The rows come from 4 hidden closed curves, with some noise, and rows from the same curve form a group. Each curve winds through 10 dimensions. The rows are also pushed far along 5 directions, which tell nothing about the answers.
In the rows, 128 means zero.
Some rows, each with its group after it:
[139 132 188 104  97 104 106 153  72 159 157 103 140 127 151 119 156  87
 117 161  99  95  85 112 100]
M
[125  77 161 133 116 105 106 162  75 164 155  82 131  98 119  98 103 132
 119 179 132  75  95 137 117]
M
[114 166 141 183 108 132 106  90 127 119 156 133 168 173 110 127 164 147
 155 179 115 130 155 109 125]
A
[107 102  93 110 155 134 134 142 115 117 125  91  85  93 119 112  97 145
  83 107 133 164 113 144 114]
A
[ 99 135 162 108 106 110 120 127 127 152 146 158 178 153 106  93 144  29
 146 113  98  83 122 107 143]
M
[128 117 141 127 121 146 128  89 136 127 164 110 114 153 104 136 119 138
 131 127 120 152 142 122 127]
A
[ 84 207 113 162 124 152 134 135 158  85 158  87 147 141  59 153 175 154
 155 102 123 139 188 165 150]
W
[122 174 142 132  94 114 125 153 166 113 146 156 167 141 123 114 149 120
 154 115 130 101 140 166 153]
M
[148 107 138  96 144 139 122 118 127 141  94 131 119 102 145 136 112 110
 102 136 127 137 114 119 120]
W
[138 196  80 148 101 122 168 158 188  81 116 113 122 113 111 129 156 243
 181  86 144 132 197 176 136]
W
[139 122 150 138 117 132 133 118 160 143 135 151 128 144 120 126 110 115
 166 108 115 120 142 121 134]
A
[102 132 144 110 131 107 139 191 155 145 109 128 125  81 120  58  83 103
 149 103 118  95 136 137 131]
A
[136 105 141 129 107 125 114 141 133 158 146 135 124 129 123 115  97 123
 136 119 126 122 132 112 136]
M
[119 106 132 123 155 151 134 123 153 121 122 120 130 134 115 152 123 123
 132 123 141 121 150  94 164]
M
[151 152 119 104 114 102 151 180 174 119 101 180 146 133 177  77 111 121
 180 101 137  87 161 109 147]
Q
[144  82  79 138 191 146 133 111 163 118  85 158  93 100 149 170 107 140
  80 113 158 166  96 136 136]
W
[135 137 144 168  86 133  97 117 105 140 155  86 125 118  94 136 132 202
 130 162 127 135 139 159 104]
M
[162 144 111 111 119 111 162 131 172 100  94 144  98 109 172 119 149 206
 145 105 131 141 132 136 110]
W
[166  64  66 129 183 170 136 101 156 115  73 199 107 163 191 183 123  95
 113 108 145 176 107  39 138]
Q
[150  63 162 136 124 152  96  62  84 131 152 134 104 159 145 171 158 115
  99 150 123 126  81  95  95]
M
[128  74 150 135 136 157  98 111 137 158 148 116 141 134  92 157  92  80
 108 143 125 147  97 131 144]
Q
[ 70 147  91 138 156 131 141 144 145 110 114 102 144 103  75 116 120 116
 121  99 130 139 138 164 151]
M
[149 120  99 185 129 132 124  85 123 114 136 146 120 163 156 139 144 182
 137 164 133 166 125 104 106]
A
[147 150  90 137 138 116 152 120 131 118  99 116 126 122 144 123 134 175
 145 140 123 157 151 121 105]
A
[177 118 102 122 117 132 143  99 175 104 136 189 133 178 177 139 139 146
 151 113 144 137 143 114 140]
A
[130 121 110 192 150 143 114  99  98 130 141  77 122 133 110 183 154 201
 113 186 136 157 128 112 118]
W
[114 124 145 114 135 128 118 149 144 133 153 131 135 117 109 110 122  98
 107 128 143  78 139 145 144]
Q
[133 123 100 115 130 124 138 138 126 110 145 109 143 140 134 129 141 139
 117 136 141 129 127 133 135]
A
[170 121 107 176  93  85 129 149  64 154 151  79  86 111 159 138 153 242
 129 159 123 143  86 134  65]
M
[186 103 122 110 109  98 155 101 122 135 143 157  81 148 191 116 132 153
 136 103 118 146 103 115  82]
A
[117 130  83 168 143 161 123  98 185 103 125 130 149 139  75 169 123 159
 127 117 153 158 157 168 162]
Q
[ 88 137 183 126 129 131  98 151 100 140 164  84 128 116  97 104  94  97
 115 143 123  98 138 137 144]
A
[148 152 148 130  90  86 155 150 153 147 155 127 153 141 132  96 142 156
 183 135 117  89 155 119 135]
M
[166  56 176  91 133 110  89 153  55 185 123 153 101 108 197 114  97  48
  83 157 120  91  55  79  94]
W
[150 130 118 117 138 128 130 121 124 138 119 155 134 135 143 134 135  81
 133 127 112 143 120 122 110]
W
[146 184 154 158  89 146 130  87 178 100 153 136 165 191 121 164 189 177
 188 132 114 127 193  91 145]
Q
[ 99 150  69 117 151 123 159 179 183  93 109 123 119  78  98  93 103 161
 117  85 165 118 155 207 150]
Q
[141 144 133 150 103 134 114 128 134 112 157 158 138 168 147 133 149 129
 153 135 134 118 138 126 130]
W
[ 61 197 116 115 152 137 142 146 201 109 107 170 175 142  90 103 108  47
 149  57 122 119 198 118 207]
M
[122 138 135 120 111  73 145 174 143 142 111 152 121  82 141  56 107 136
 150  96 125  62 127 164 115]
M
[133 130 177  76 139 117 125 158 124 144 116 161 125 116 167  81  80  35
 132 117 112 102 115 127 128]
A
[143  60  94 125 213 152 122 123 123 134  79 155  72 102 184 143  46  98
  76 132 154 175  96  94 131]
A
[120 145  86 138 139 140 159 126 205  77 118 178 122 151 135 138 141 151
 153  60 150 140 153 132 166]
M
[117 150 189 108 110 131 106 139  92 133 147  97 134 122 120 107 124 100
 135 154 104 115 128 143 108]
A
[128 144 116 103 147 118 133 143 138 117  83 131 120  91 151 113 112 141
 111 120 133 134 136 142 126]
W
[118 145 117 141 107 129 117 152 132 101 144  89 132 112 110 113 149 197
 122 157 143 127 137 165 117]
A
[134 139 120 144 111  97 150 166 130 110 140 123  95 124 167  96 124 185
 152 109 127 122 114 133 111]
Q
[122 140 139 102 152 143 123 111 137 125 119 136 141 128 128 111  97  79
 116 150 119 149 147 126 133]
Q
[140 119 148 104 105 101 120 137 130 160 142 173 130 130 143  80  87  74
 129 100 119  96 124 142 119]
Q
[104 154 164 123 110 146 107 107 116 108 150  87 146 142 106 140 156 147
 119 156 124 125 150 128 140]
W
[108  63 129 138 204 174  95  88 108 157 162 137 125 150 100 190  87   4
  57 142 138 158  92 112 166]
W
[ 74 139  79 167 151 159 122 116 132  94 146  99 119 143  77 151 115 160
 107 103 149 160 157 146 160]
Q
[124 107 110  83 142 109 137 168  95 143  96 117 115  79 147  82  74  94
 105 128 125 140  99 158 109]
W
[107 177  89 161 134 138 128 116 156 109 128 150 169 165 114 161 155 116
 137 114 131 158 147 130 165]
M
[ 97 125 126  98 152 124 135 139 151 142 143 108 138 100  78  90  63  84
 105 117 132 126 147 177 158]
A
[172 139 108 140 133 124 141  93 156 134 116 159 146 147 150 161 150 142
 140 139 125 157 132 129 125]
M
[114 158  48 152 142 122 155 148 146  99  78 118 100  88 119 102  96 211
 140  99 141 180 159 168 114]
W
[156 152 135 128  86 109 147 106 124 131 172 116 128 170 139 117 156 179
 169 132 117 119 170 107 113]
Q
[122 170 161 114 115 115 128 140 148 151 134 112 181 124  92 118 139  95
 150 140 113  85 167 134 156]
M
[110  77 156 164 135 144  82 135  82 156 150 107 124 131 115 150 118 100
 104 153 128 106  86 101 126]
A
[139 139 164 133  94 132 126 119 152 121 164 128 117 151 128 123 150 154
 152 119 116 117 144 110 120]
Q
[103 131 134 102 137 132 125 150 178 137 132 158 166 121  89 103 113  50
 115 103 140  82 142 152 164]
Q
[117 134 157  93 135 105 124 156  93 148 132  96 134  94 129  76  77  99
 110 161 123 111 133 145 130]
W
[124  83 111 150 176 137 130 123 130 142 136 121  93 116 129 155 104 132
  91 129 143 145 104 117 137]
W
[112 162 140 139  90 123 108 129 129 135 132 131 172 142  96 140 169 117
 140 110 118  86 152 127 140]
W
[133 100 123 139 143 154  95 145  82 128 154 108 115 133 129 168 128 109
  96 149 147 139  96 147 124]
W
[134 153 132 135 105  96 141 124 136 122 159 181 126 173 175  84 134 119
 160 109 119 105 142  97 124]
Q
[111 128 160 150 104 150  94 133 123 123 166 114 165 164 103 166 165 118
 134 143 137  89 138 108 164]
M
[123 168 139 131 118 149 117 143 143 100 112 114 136 127 126 120 152 160
 144 149 130 123 171 114 120]
Q
[ 72 126 130 146 123 160 101 158 113 123 149  36 145  97  33 137 107 157
 119 140 138 124 154 172 147]
A
[109 160 152 107 126 112 129 164 106 143 130  48 136  79  94  87  89 140
 136 158 107 138 143 170 116]
Q
[150  91 158 130 100 139  95 112  97 156 151 113 144 144 116 159 162  98
 116 154 110 124  80 117  99]
Q

New rows. What belongs after each?
[ 37 116  68 141 189 163 119 160 129 102 130  79 107  91  55 128  51 119
  67  86 167 157 146 186 183]
Q
[124  52 143 107 157 146  92 128 116 166 142 129 124 109 118 109  59  60
  66 160 143 128  96 123 140]
A
[ 85 149 129 141 126 154 100 118 142 115 153 107 145 127  65 122  91 119
 111 122 140 140 158 185 156]
Q
[137 181  89 127 141 133 163 123 200  86 102 162 127 144 142 121 139 175
 162  95 144 130 208 110 150]
Q
[117 133 195  74 114 118 112 135 122 145 145 130 153 130 140  96 117  61
 118 145 114  89 129 109 145]
W
[147 176 132 144  88 105 145 136 158 128 107 128 143 121 133 103 169 177
 180 127  93 131 143 120  88]
Q
[123 139 143 120 127  93 146 181 135 146 131 121 118  99 144  69  92 142
 148 129 128  92 150 122 135]
W
[134 134 140  97 126 124 141 140 165 117 103 131 120 100 140 117 131 149
 124 111 132 121 129 141 129]
W
[ 99 155 129 159 139 155 130 103 185 109 120 154 149 149  89 151 139 103
 150  92 122 139 151 137 154]
A
[117 102 105 120 161 121 146 121 129 105 101 156 123 131 156 108 113 108
 131 117 141 113 121 120 136]
M
[159 116 105 149 114 112 140 131 118 128 129 131 115 141 151 149 150 172
 147 115 132 122 114 124 106]
A
[108 151 125 109  99  95 143 159 123 127 108 145 151 117 126  75 138 105
 161  96 111  84 136 137 120]
M
[104 156 133 115 115 111 137 162 107 111 144 124 140 138 150  93 133 111
 137 130 121 129 118 135 131]
M
[155  97 127 104 111  92 137 145 112 152  97 190 129 130 186  87 128  75
 152 105 111  87  95  89 101]
M
[129 128 130 128 132 141 116 110 114 125 125 101 118 107 113 134 107 153
 110 146 134 148 138 163 117]
M
[114 168 152 127 114 116 121 141 139 140 126 106 161 109 101  81  96 120
 150 155 104 133 151 167 125]
Q
[ 99 193 137 152 117 141 124 104 213 123 138 188 187 176  89 130 138  84
 169  87 120 110 207 105 196]
M
[ 84 147 117 155 122 135  94 155 112 144 128  91 152 104  65 131 107 123
 114 126 132 124 147 155 150]
M
[ 69 187 112 144 110 133 117 133 114 118 152  62 175 116  34 119 120 145
 132 131 124 140 175 196 154]
M
[113  92 150 143 131 135 118 132  77 139 156  29 107 100  89 145 137 187
 111 174 128 123 114 124 109]
M
[111 151 106 107 147 117 162 138 163 115 135 109 119 104 106  84  75 136
 133 108 130 157 154 182 144]
Q
[ 93 169 117 130 144 143 127 143 121  97 112  80 140 110 103 115 124 144
 128 146 126 151 159 144 129]
A
[184  68 128  98 145 113 153 143 152 157 111 161  86 122 195 117  70 113
 138 104 126 149  88 102 118]
Q
[165  86 114 128 104 116 130 164 123 125 118 150  90 117 177 120 123 172
 139 107 143 112  95 128 106]
M
[168 142 151  92 111 108 143 112 109 145 132 144 135 154 171 100 137  98
 155 150  97 130 139  83  97]
Q
[113  98 123 131 147 130 111  95 117 147 153 125 154 133  96 146 103  83
  82 144 140 127 108 163 156]
W
[101 127  84 134 179 104 155 158 189 136  95 168 141  92 112 106  84  95
 124  76 146 104 141 156 178]
M
[112 122  98 163 141 124 128 108 133 141 115 141 155 143 108 150 146 121
 129 121 130 123 135  94 150]
W
[126  84 109 139 162 155 120 123 148 136 102 121 101  98 111 138  87 137
 102 125 139 153 121 122 126]
A
[170 108 141 141 130 141 121  76 130 142 128 143 132 161 156 154 123 126
 140 166 109 174 116  92 111]
Q
[139 109 101 142 122 174  86  90 111 101 115 120 123 148 126 167 151 169
  89 155 142 168 134 102 103]
A
[136  42 136 114 166 170  92  98 107 143 150 131 102 140 133 158  53  64
  67 145 147 171  80 133 143]
Q
[135 113 147 128 119 113 126 153 138 154 128 149 157 149 148 109 120  81
 161 134 107 112 111  82 138]
Q
[126 172 132 116  86 145 113 109 119  96 137 116 154 160 120 127 167 147
 145 134 115 141 163 130 112]
A
[ 91 176 110 125 141 135 132 134 184 125  92 182 166 125 103  94  97  65
 147  93 121 125 183 129 166]
W
[117 110  88 144 164 146 118 102 121 132 119 155 122 150 132 133  87 104
 105 124 144 148 149  96 144]
Q
[143 135 100  79 158 118 160 176 172 117  96 194 140 125 177 101 100  45
 143  82 138 119 127 143 158]
W
[ 77 106  82 144 182 155 119 150 107 120 119  73  87  91  90 154  85 139
  72 107 146 180 111 145 151]
M
[115 105 124 115 138 152 110  80 179 121 125 192 167 171 119 167 129  65
 104  91 150 116 130 114 190]
W
[108 131 111 150 138 149 112  89 146 126 146 132 141 137  76 131 103 119
 108 131 141 137 165 159 145]
Q
[ 87 121 118 129 165 159 116 158 119 126 147  88 114 103  74 149 104  88
  94 107 135 141 126 163 149]
W
[114 103  94 137 152 126 138 127 124 128 128 138 133 148 140 130 104 116
 121 121 144 136 126  97 163]
W
[128 147 102 117 133 117 149 156 128  98 125 140 118 139 176 114 135 133
 135 115 131 157 109 135 128]
M
[112 118 142 101 135 130 118 160  94 122 147  86 110 104 126 125 122 106
  88 137 124 143  83 166 118]
M
[152  64 134 133 141 137  85 137  91 157 124 158  98 110 157 140  93  86
  85 140 139 124  73 130 103]
W
[ 84 145 111 117 166 119 145 175 135 121 124  99 113  95 116 117 102 115
 103  96 139 134 128 143 160]
M
[155 107  76 105 173 137 160  81 201 118  99 230 124 171 180 144 125  68
 113  71 138 156 139  64 158]
A
[122 152 152 129 115 115 108 138 114 154 138 105 153 102  92 102 133 122
 118 163 121  79 158 143 112]
Q
[123 126 143 132 109 126  94 147  96 148 147 101 153 116  96 137 126 114
 111 153 135  96 124 169 128]
W
[106  66 141 132 146 159 100 109 129 133 148 131 110 135 102 156 113  88
  89 109 137 128  95 120 148]
M
[132 149 132 140 103 117 107 119  95 150 119 111 127 109 110 104 128 147
 125 145 107 128 138 138  82]
Q
[135  71 128 114 187 122 128 130 126 171 109 151 127 122 158 122  65  44
 103 145 124 144  93  86 143]
Q
[140 123 106 100 107  80 145 181 119 140  91 148 113  91 165  82 110 142
 134  82 133  93 111 145 112]
W
[126 108 156 104 120  85 129 184  68 171 145 100  89  94 164  78 100 110
 112 130 106 111  80 109  95]
M
[124  78  91 145 164 137 130 110 106 133 118 115 103 120 125 155 122 128
  98 128 132 166  83 118 117]
M
[117  90  96 135 153 113 147 121 118 121 130 134 120 124 139 111 105 130
 123 125 142 129 103 147 135]
M
[ 77 157 137 114 161 159 125 125 182 109 119 143 139 120  90 116  88  80
 119  93 135 128 180 140 183]
M
[102 164 123 173 106 153  95 150 114 113 141  84 157 120  67 148 162 161
 143 152 129 125 153 164 123]
W
[106 125 108 135 152 145 148 141 147 105 120  77 116 107  97 139 120 185
 131 120 146 136 157 135 152]
M
[117 115 148 126 121 134  98 122  69 146 143  62 113  94  91 124 100 150
  95 168 125 137 119 171 101]
M
[128 121  97 144 120 136 123  97 109 102 142 120 137 164 130 175 160 163
 114 125 147 143 121 129 142]
W
[174  70 169 118 101 132 103 146  89 170 156 104 103 118 138 140 125 134
 120 153 125 104  94 109  98]
W
[109  93 155 125 103 118 104 124  68 161 158 102 139 132 102 114 141  86
 117 146 101 111  84 116 103]
M
[106 106 180 142  90 142  76 131 104 148 158 112 151 127  81 139 145 107
 118 142 126  77 117 135 129]
M
